The same things were measured in two ways. Each way mixes the same 9 hidden numbers, adds some noise and spreads widely along 5 directions of its own, which tell nothing about the thing.
(in the rows, 128 means zero)
Some things both ways: the first way, then the second way.
[132 129  76 117 161 116 120 234  81 147 135  94 141 149 233  70 109 204
 104]
[ 96  95 111  91 107 114 132 135 186 125 120 123 123 109 160 101 172 160
  77]

[ 95 132 113 130 150 157  94 209  84 113 151 181 140 130 215  87  99 179
 111]
[100 207 153  83  96 116 158 103 127 127 102 139 140 131 115 175 155 100
 103]

[127 166 133 124 132 129 139  95 120 148 178 144 114 112 157 119  95 125
 118]
[ 66 132 113  73 103 122 165 118 108 134 108 127 119 144 167 166 202 101
  44]

[146 127  90 121 159  93 145 161 153 143 116 127 130 135 152 148 120 163
 125]
[112  94  97 108 117  93  87 126 140 132 125 100 127 124 169 108 169 150
 165]

[151 154 132  92 154 106 145 134 196 157 158 104 132 117 144 125 154 168
 156]
[124 131 108 125 131  95 140 137 137 118 128 138 136 137 170 135 146 111
 169]

[156  89 136 108 173 137 153 142 187 141 170  91 114 116 151 181 154 114
 136]
[121 164 135  84  85 105  54 126 153  83 123 106 162 126 155  44 192 106
 236]

[149 108 119 132 198 166 139 105 187 117 175 140 164 137 147 106 152  99
 134]
[ 65 216  94 101 102 104 131 109 139  83  71 157  92 138 169 118 176  85
 121]

[131 135  91 133 170 131 120 159 158 155 134 169 151 124 195  97 159 151
 147]
[152 154 113 145 147  89 138 142 125 103  86 140 123 129 155 151 117 157
 129]

[146 126  94 136 147 129  99 104 132 145 184 112 109 100 112 137 119 145
 100]
[109 165 155 120  93 154 136 130 158 127 148 141 133 111 117 107 133 102
 155]

[111 109  85 148 158 119 140 159 129 132 108 138 117 144 169 114 122 128
  84]
[139 127 152 155 147 117 143 124  91 149 109 119 119 125  69 108 123 158
  60]

[170 118 101 128 156  94 110 159 100 164 175  96 104  67 117 161 120 159
 155]
[128  96 130 135 121 115  93  62 148 137 122 125 103 133 131 113 117 140
 118]

[109 118 139 150 129 100 153 159 105 118 130 122 120 122 120 107  87 147
 127]
[177 103 135 150 169 151 116 118 119 184  89 125 119 147  80 167  84 218
  75]

[ 84  84  85 187 153 116 125  99 179 133 178 125  83 104 158 152 135 146
  99]
[ 97 153 165  81 156 152 130 144 101 125 131 155 139 105  81  97 133 110
 160]

[122 130 143  91 124 120 136 159 201 130 149  73  98 158 137 177 141 196
 123]
[186  66 143 129 126 134 109 150 145 155 169  87 168 109 154 163  71 175
 163]

[ 58 139  59 155 186 143 113  90 189 115 141 181 147 146 190  91 131 158
  87]
[ 82 136 121 119 139 137 155 151 102 112 143 168 119 136 131 126 148  97
 141]

[120 133 103 137 122 103 114 115 120 169 128 114  81 104 133 164 124 140
 117]
[ 96  90  98 105 118 107  98  94 140 107 147 147 123 135 136 155 161 151
 133]

[106 122 184 115 126 137 129 155 198 148 187  95 121 106 161 122 168 184
 165]
[165  16 115 123 165 152 121 155 135 126 165 109 153 123 164 122  70 145
 132]

[154 118 117 143 112 102 110 149  90 156 112 140 113  97 103 123 106 123
  97]
[128 138 140 142 118 122 120 124 128 151 134 113 126 129  86 103 137 139
 123]

[ 54 103 100 163 170 169 107 166 109  84 111 195 143 146 167  82  98 134
  77]
[116 133  98 122  98 111 109  59 167 113  97 164 111 173 125 200 154 173
  87]

[ 76 137  86 137 177 149 138 116 152  97 111 178 135 169 171 118 103 131
  85]
[ 76  34  33 123 123 111 127  50 146  92 137 159  93 205 163 183 153 108
  60]

[118 110 175 131 141 155 137 159 134 124 160 126 126 116 147 111 141 110
 159]
[144  76 116 111 144 129  99 124 115 109  96 109 132 146 162  93 125 143
  83]

[184 158  12 114 145  81 118 202  70 180  87 100 122 190 213 141  96 193
  88]
[103 124 124 109 114 122 143 181 137 133 150  96 134  81 150  72 146 109
 129]

[140 125  78 103 176 116 130 149 167 122 161  88 121 159 143 169 113 192
 113]
[129  60 118 135 114 138 118 108 137 162 156  89 111 110 154 141  89 145
  94]

[118 112 169 129 121 134 148 172 142 104 119 138 121 141 107 137 118 129
 131]
[174 124 152 120 133 118  91 134 112 150  99  90 160 138 138 109 139 160
 151]

[100 101 124 142 150 161 114 126 249 117 135 185 146 134 159 108 182 147
  74]
[108  74  75 107 114  90 150 133 170 102 161 124 148 146 177 133 155  97
 129]

[115  98  58 157 177 148 105 164 105 103 162 115 116 173 169 149 104 168
 112]
[150 144 158  98 122 171 103 151 158 112 112 125 144 100 147  99  87 146
 158]

Other things, the second way, with their names:
Q51: [150 107 142 107 131 198 113 138 137 118 148 107 161 155 141  90  86  83
 138]
Q647: [149 130 166 102  89 153  93 125 139 117 139 106 159 116 155 142 104 151
 149]
Q300: [131 202 137 147  93 124 142 163 134 143 119 133 125 114 160 164 131 149
 180]
Q335: [128 109 180 131 138  75 152 110  82 159 139  98 145 119  87  62 165  82
 112]
Q175: [126 156 152 110 141 176 113 135 119 135 120 139 125 109 100 125 103 150
 137]
Q311: [181 105 139 181 122 163 108 128 150 137 150 130 129 136 101 131  55 167
 156]
Q275: [ 88 127  84 119  64  70 116  75 195 125 127 137 111 132 143 180 186 176
 110]
Q338: [113  86 111  92  79 133  73 100 186 104 138 125 142 134 150 120 174 160
 123]
Q307: [154 136 156 116 165 138 109 138  85 155 111 104 148 143 106  85 118 111
 159]
Q813: [168  40 146 150 139 159  73  98  89 141 157  87 137 156 126  92  92 131
 140]
Q596: [129  57  84  91 141 136 116  89 200 133 123 138 116 145 169 166  98 158
  98]
Q178: [ 95 152  95  77 125  98 155 139 170 140  96 148 123 124 160 168 171 156
 110]
Q420: [174 145 197 111 142 153 129 161 122 142 106 137 169 111 130 126 102 158
 148]
Q727: [130  81 136 101 143 142 125 131 143 167 116 122 130 126 152 134 132 165
 105]
Q794: [149 139 102 135 158 159 150 142 110 117 106 115 116 137 155 159  45 118
  90]
Q422: [ 85  88  93 114 153 112 107  96  90 109 125 123  97 153 162  94 146  79
 125]
Q33: [132  79  93 146 141 135 104  91  93 118 120 129 118 194 132 159 120 131
 107]
Q583: [138 142 155 130 108 126 147 157 111 123 150  82 159 114 134  72 127  74
 128]
Q92: [ 88 174 141  91 144 121 129 124  73 149 105 129 117 116  99 116 155 102
 130]
Q877: [113 146 102 114 121 119 115 116 143 139  90 118 107 135 146 129 150 149
 101]
Q119: [ 94 182 108 111  93 102 130  74 127 120  93 132 117 161 136 159 171  98
  91]
Q208: [121 156 120 134 103  96 169 152 137 129 132 114 125  94 138 150 120 142
  89]
Q385: [154 127 105 158 139 183 143 166 141 104 142 132 133 151 128 110  58 122
 133]
Q924: [137  79 118 119 137 148  98 146 119 167 134  93 120 111 159 118  99 159
 136]
Q838: [136  80  94 149 150  85 132  98 129 151 114  99 107 133 135 105 114 136
  77]
Q218: [129 108 139 140 120  74 117 102  61 161 127  69 107  96 123 132 127 147
  71]
Q159: [154 137 142  93 133 125 101 138 139 174  81  82 145 128 139  71 151 144
 134]
Q797: [104 156 127 118  91  86 109 100 143 101 139 136 140 149 126 104 185  86
 188]
Q751: [103 194 147 110 138 134 186 169  85 137 100 110 113  86 121 102 119  92
  63]
Q226: [177 100 113 149 125 120 103 153 126 143 133  80 146 135 158 116  97 152
 153]
Q574: [138 109 107 117 117 117 100 107  99 125 105  79 134 166 164 116 140 115
  97]
Q535: [104 182 123  67  95  80 114  97 168 142  89 123 124  99 145 169 181 165
 130]
Q510: [171  69 134 189 172 203  93 142 112 163 134 132 103 143  78  89  50 194
 117]
Q606: [192 103 148 185 124 139 112 148 133 138 161 124 148 110  94 161  60 215
 152]
Q593: [131  96  69 162  96 145  84  82 160  98 139 137 108 189 146 148 109 133
 143]
Q289: [124  97 128 133 112 164 133 123 124 161 153 114 118 133 128 163 103 144
  96]
Q381: [108 170 117 131 101  87 122 111 161  94 139 155 138 148 109  99 176  95
 200]

Some of these things the first way, each followed by its name:
[160 146 132 112 153 147 124 125 130 164 173 121 140 116 166 104 140 113
 139] : Q385
[194  98 131 140 142  97 169 161 137 128 169 115 118 108 108 146 107 127
 137] : Q159
[151 128  87 129 154 110 118  92 139 146 154 103 103 114  88 166 116 126
 111] : Q311
[132 129 133  80 157 145 160 203 163 102  91 111 156 207 161 128 128 160
 127] : Q226
[ 95 104 124 165 143 124 135 116 179  90 161 135 118 137  96 124 112 157
 103] : Q727
[190 164 100 109 156 116 117  73  93 187 172 146 113  67 126 159 102  97
 145] : Q593
[ 81 104 154 139 159 135 140 182 159 100 142 152 148 126 175  94 125 168
 138] : Q92
[192 157  83 120 105 109  77 179  81 207 119 145 129  95 175 107 139 156
 115] : Q208
[164 185  99  82 171 116 116 103 151 172 172 128 149 103 147 105 125 166
 144] : Q300
[123 117 188 117 131 126 139  99 168 137 179 101  92  86  67 193 126 119
 160] : Q813
[139 122 167 130 132 159 121 122 119 119 198 128 116 116 126 148 107 125
 140] : Q51
[104 115 128 172 139 122 111 104 102 125 128 145 130  97  81  96 107 117
 125] : Q510
[171 149 115  96 168 109 148 208  80 155 149 105 153 129 204  91  98 170
 157] : Q877
[161 127 127 119 141  98 151 107 176 137 157  84 116 132  86 171 120 153
 141] : Q924
[150 127  93 113 144 114 113 142 136 160 126 112 119 106 131 125 128 150
  81] : Q275
[128 127 210 100 110 130 154 165 145 120 117  78 129 147  76 136 137 125
 176] : Q422
[154 144  34  96 188 103 131 187 114 166 109 109 120 150 219 138 117 173
  96] : Q381
[ 99  86  95 162 159 139 123 177 159  76 148 126 129 177 136 131 113 183
 100] : Q596
